There are 5 ways to turn a row about zero (a turn may also mirror it). The second row of each pair is the first, turned, with some noise. The first 45 pairs use one turn. New pairs use 3 turns, one after the other, and a turn may come again.
Known pairs, each followed by its turns in order:
[-2  2  2  1  7 -7 -8 -6]
[  0 -13  -2  -2  -5  -3  -2   2]
X

[ -4   9  13   3 -20  -8   3  29]
[ 15  -4  11  16  21   0  -4 -24]
J

[  4 -18  15   0   1  15   1  -6]
[-21  13  -1   2   4   8  -4   8]
F

[ -4  18 -23   8   1   4  10  12]
[  2 -23  -9   3  -9 -14 -15  13]
A

[  3  -8   4  12   0 -10  -3  13]
[-1 -7  0 -3 -6  9 14 10]
F

[ -6   4  16  -9 -13 -15  -2  11]
[ 17  13   4 -11  -4  -1  12  14]
F

[ -4 -16 -10   2   8  12   1  -2]
[  8   5   9   8  -1 -17   4   3]
X

[ -9  14   6   3  -4 -10   7  -5]
[  7  -5  10  -5   7   9 -14   5]
A

[ 19  29  -9   0   5  -7   0 -12]
[-14 -18   8   4   0  18   6 -25]
X

[ -8   1   1  -4   8 -19  11 -10]
[-21  -4   4   0   7  11   9   2]
J

[29  9 13  3 10  1 -3  5]
[16  2 -6 11  6 13  9 21]
C

[-3 -8  3 -2 11  5 12 -5]
[ -4   1  -8 -15   7  -1   4   1]
A

[  2 -15   0  14 -17  29  -5  -9]
[ 19  15 -21 -14  -4 -19   3  -1]
J

[  1  18  10   6   1  23 -10   2]
[  4  -1  20   9   5  11 -23   6]
F

[-25  11   0  -4   1  10  -6  21]
[ -1   4 -18 -13  16  -7  21   9]
X

[ 29   9   3  -9 -14   4  -6  11]
[20 -1  7 -9  6 21 -4 20]
C

[ 9  9  0 17 -1  0 -4  7]
[  3   6 -15   4   4  13  -6   3]
C

[  0  -8  -4  16 -15  -1  -2   0]
[12 11  2 -3  5 -9 13 -4]
J

[  6  -2 -16   0   0  -2  20  -2]
[ 12  -4 -17  -7  -1  -6   2  12]
A

[  3 -26  -6 -15  -2   4  15 -10]
[ 12  13   1  18  -1 -15 -19  -6]
X

[  0   2 -11  -2  -5  14   0   0]
[  7   0  -2 -10  -3  -9 -11   0]
C

[ 5 19  3 -4  2 -2 20 18]
[-8  2 -4  9 23 19  5  0]
X

[ -3  -5  -2 -10 -29  -5   7  10]
[ 21   3 -11   6 -13   6 -12 -14]
A

[ -3   1   1  12 -14  -1 -12 -18]
[12 -2 -8 -5  3 -5 21 10]
J

[ -6  29  -6  -7  -1 -19  17  -3]
[ 24  -4   9 -14   8 -19   6 -18]
F

[-14  -1  13   1  10   0   5   0]
[ -8  -2   6 -15   4  -6  -5  10]
F

[ 8  7  0 -2  4  2 -9 13]
[ 8 -7  8  7 -5 -3 -9  1]
J

[-12  -2   3 -13  29  -8   7  -8]
[ -4 -12 -15 -19  17 -14  -9   3]
F

[29 -5 -3  1  1 -1 -7 11]
[  7  12   4   4 -18 -16  16   5]
A

[ 10  14 -17  -5  -9  -3  12  26]
[ 17 -20   2   0   8  15 -22  -3]
C

[  7  -2  -6   7 -27   6  -9  29]
[ 13  -8   1  16 -28 -12  -4 -20]
A

[ 14 -23  22   6 -25  13 -18 -28]
[ 21 -15 -23 -28  -7 -18  23  -8]
J

[ -2   5 -12 -10   1 -13 -10 -21]
[  4  -3   1 -16  -2  -1  22 -16]
C

[ 3  1 -1 -2  3  5 -4 -8]
[-6  2  0  3  1  4  6  4]
A

[ -1   7   5   5   3  10 -16   7]
[ 10  -6  -2  11  -2 -11  -7   7]
J

[ -3   6  25  20  -3 -14  -7  10]
[  5  -5  17 -21  -7  17   8  13]
F

[ -1  11   6   5  11   2 -21  -1]
[  8 -10   0  -4  -1  15 -17   7]
F

[ -9   3  15   1  -5  10  19 -10]
[  1  17  13  12   4 -13  -4  -4]
C

[-24   0   6   2   1 -24   5 -20]
[ -9 -15 -26  12 -18  -5  -6  11]
X

[-10  -2   1  27   9  -1   6  -4]
[-13  11 -19  13   5  -7  -3  -8]
C

[  3   1  -2  11  -4 -26  -1  -6]
[21  1 11  5 15 -1  1  7]
A

[  2  12   6  -1  12 -29  18  12]
[  3 -17   3  26  13  14   6 -13]
C

[ 20   1  -4  12   0 -29  27  11]
[11 -6  3 28  3 37 -5  7]
X

[  8 -13  10  -6   3  -3   1   0]
[  5  -1   4  -2   3  -2 -18   5]
X

[ 15  -3  -5  -4   4  -7  29 -20]
[-15   5   5 -31   4  17  -2   2]
J

New pairs, each followed by its turns in order:
[ 26 -12  -5   0   4  20  -2  -1]
[ -7  18  23 -12   0  -8 -10  -7]
C F J

[ -1  21 -16   5 -16  -3   2  -5]
[ 5  7 -2  5 26  6 10 13]
X X J

[  1 -10  -3  -8  -3   3   6  -8]
[-5 -2 -2 -3 11  5  4 -9]
C J A

[  7 -10  -6  -1   6   2  -1  -1]
[ 4  0 -3 10 11  1  0  3]
F C A

[ -4   3  -6 -12  -3 -28 -13  20]
[ -2 -10  15   6 -11   1 -25 -22]
J X A

[-29 -29   0   2  -3  -1  -2 -20]
[ 23  16 -13 -24 -13   7 -19   0]
X X J

[ -2  18  29   9   4  -1 -21   0]
[ 22   4   7 -11 -28   3  -5 -12]
F J X

[ -3  -2   0  -6   6  -4 -24  -2]
[  4  -2 -11   6  -3  20  -5  -9]
X X F

[  6  -6  -1 -10   6  -2 -11  -6]
[14 -1  4  2  0 10 -3  8]
J X J

[ -7  15  -4  -7 -14   4  -9  -5]
[  3   1  -2 -10   6   5  17 -15]
X F C

[  2  29  -1  21  -3 -11  -6   1]
[ 16 -10  12 -27 -14  -3   4   6]
X F F

[-3 18  6 21  5 -4 -7  0]
[  7 -12 -10  13 -19  -6  -9   4]
A J X

[ 13  -9   0 -16  -3  -1  10   4]
[ -1  -6 -16  -3 -13   1  -2 -12]
J X X

[ 11  29   0   0   1  -5 -10   4]
[ -2 -11 -17  21   4   3 -13   6]
X J A

[  8  -9   6 -25  13   9  -4   3]
[ 2 15  1  0  3 -9 28 -3]
C J C

[ -5  -5  18 -20 -10   6  -2 -13]
[ 10   5 -15  20  -5  11   5 -12]
X F F

[ -2 -11  -2  -3  -7 -12   1   9]
[  6   6  -4  -8   2 -15   5   7]
A F C

[ 18 -16  11   1   1  15  29  10]
[ -4 -17  -1  24 -26 -11   3   9]
A A A

[  3   1   4   2   1  10 -17 -12]
[ 0 14 10 -7  6  6 -8 -8]
J J F

[  0   4  -3   1   3  23   2 -26]
[-10   5  27   8   6 -13 -12  -3]
C C X

[ 12  13   4 -14   2  -1  16  -1]
[ 14   4 -15 -16   8   1   4  -1]
J X F

[-1  2 -6  3 17 -6 -3 29]
[ 15  19 -16  -9  13  -6  -1  -1]
J X X

[ -2  -4  -6  -3 -29  -1  17  17]
[ 15  16  -1   6  19  15  -5 -19]
C C J

[ -5 -15   5  -8 -19   0  -6  20]
[-12 -12   5   4  14  25   1   0]
C A A

[ 13   7  -1  21 -13 -10  -4  11]
[ -8  17 -11  15   4   5   1  20]
F J A

[  4  -2 -15  -3  -4 -14   4  -7]
[-5  2 -6 -9  5  9 12 11]
F F J

[  5 -12   3   1  14  27  -3  -6]
[-12 -18  -1  -8   5  -5  26   4]
A C J

[ 1 -9 -4 19  0  8  2  3]
[ -8  -6 -13  -6   8  12  -6  -2]
X J F

[ 18   4   2   0 -14  12 -10  -1]
[ 10  -9 -13 -12  -8   6   7 -14]
J J J

[  2   3 -19  29   0   2   8  -8]
[-11 -15  17 -12 -11 -12 -18  -5]
J F J

[ 11   8 -18 -13   3  -5  20  11]
[-14 -10 -11  17   1  22   6  -4]
J X J

[ -4  -5  -6  -5  -4  29 -21   9]
[ 11 -10 -12   2  11  16  24 -11]
A F J

[ -1  -7 -11  20  -2 -29  11   7]
[-12  -1   1  24  -8   6  28   4]
F C C

[ 6 14 -2 10  1 -6 -4  0]
[-3  6 17  5  2  7 -3 -3]
F X A

[-20  -3   0  -4   1  11 -12  11]
[-18  -4  -9   7  -6   6   4 -15]
F C A

[  4  14   0  11  -8 -16   0 -24]
[-13 -11  14   7   1 -15 -12  18]
J X J

[  2  -7  -6  -1 -11 -19   2  -4]
[  6  -7   7 -13   5  15   7   0]
J C F

[ -3  10  -1  -4  -1 -11   1  -6]
[-3  9 -3 -8 -1 -2 10  3]
F X C

[ -2   7 -29  -4  -3   1 -16   1]
[ 10   2  20 -16   2  -1 -13  15]
A J A

[  5 -16 -28  -5   5   1   2  -2]
[-4  1 18  3  0 12 -4 26]
C A J

[  2   0  15   2   0 -12  -9 -12]
[  2  14 -13  -5   6  -5   3 -11]
X A C

[ 7 10  4  0 -2 -1  8 -5]
[-4  6 -9  6  3 -5 -3 -8]
F J A

[  0  -5 -16   1 -11   4   4 -10]
[ -3   9   5 -12   5  -1 -13  -9]
F X C

[ 29  13 -16  11  -3 -11 -12  -7]
[ 2 12  2 12 -5  6 37  8]
A J C

[ 26  -1 -11  -1 -14   6   7 -10]
[  7  18   1 -11 -17 -17 -12   8]
X X F

[-12  -4   4   1  17  -6  -8  13]
[ 12  -5  -5  -9  -9   5   2 -18]
F A F

[  3 -12   3   7   9  -9   6  16]
[  2   5   2  13  11 -16  -1   8]
A C C

[-19   8  -7   8  -3   5 -21  -3]
[ -6 -19  -4   5 -10  -6  18  -6]
C A A

[-20   4  -8  -1   5 -14 -15   6]
[ 15  -1  -9  12  -5 -12  -1  18]
X A A

[ -4 -12 -10  11   9   4   1 -16]
[13  0  2  8 -2 13 17 -3]
F F J

[ 1 -6 -3  2 -4  9 12 -7]
[  0 -11   2  -9  -8  -1   3  -9]
A F F

[-19  -6  20   2  -4  -3  -8  -7]
[13  7  7  7 -3 24  4 -5]
X F X

[  1 -29 -15  22  21   6  -5   3]
[ -1 -16   6  30 -15 -14  -7  19]
A C X

[-15  -3  29   0  -6  -1  -4   8]
[  4 -23  17   5  -5   6  15  -9]
X J A

[-11  -7  -1  14  -5   3 -19  11]
[-10  11  -1   3   0  13 -21  -4]
X J F

[ -4  -1 -18   1 -12   0  -8  -6]
[  7   0  -7   1  14  -8 -15  -6]
F C F

[-29  -4   5   4 -18  -1   1   7]
[23 -2 -1  7 21 -3 -6 13]
J A X

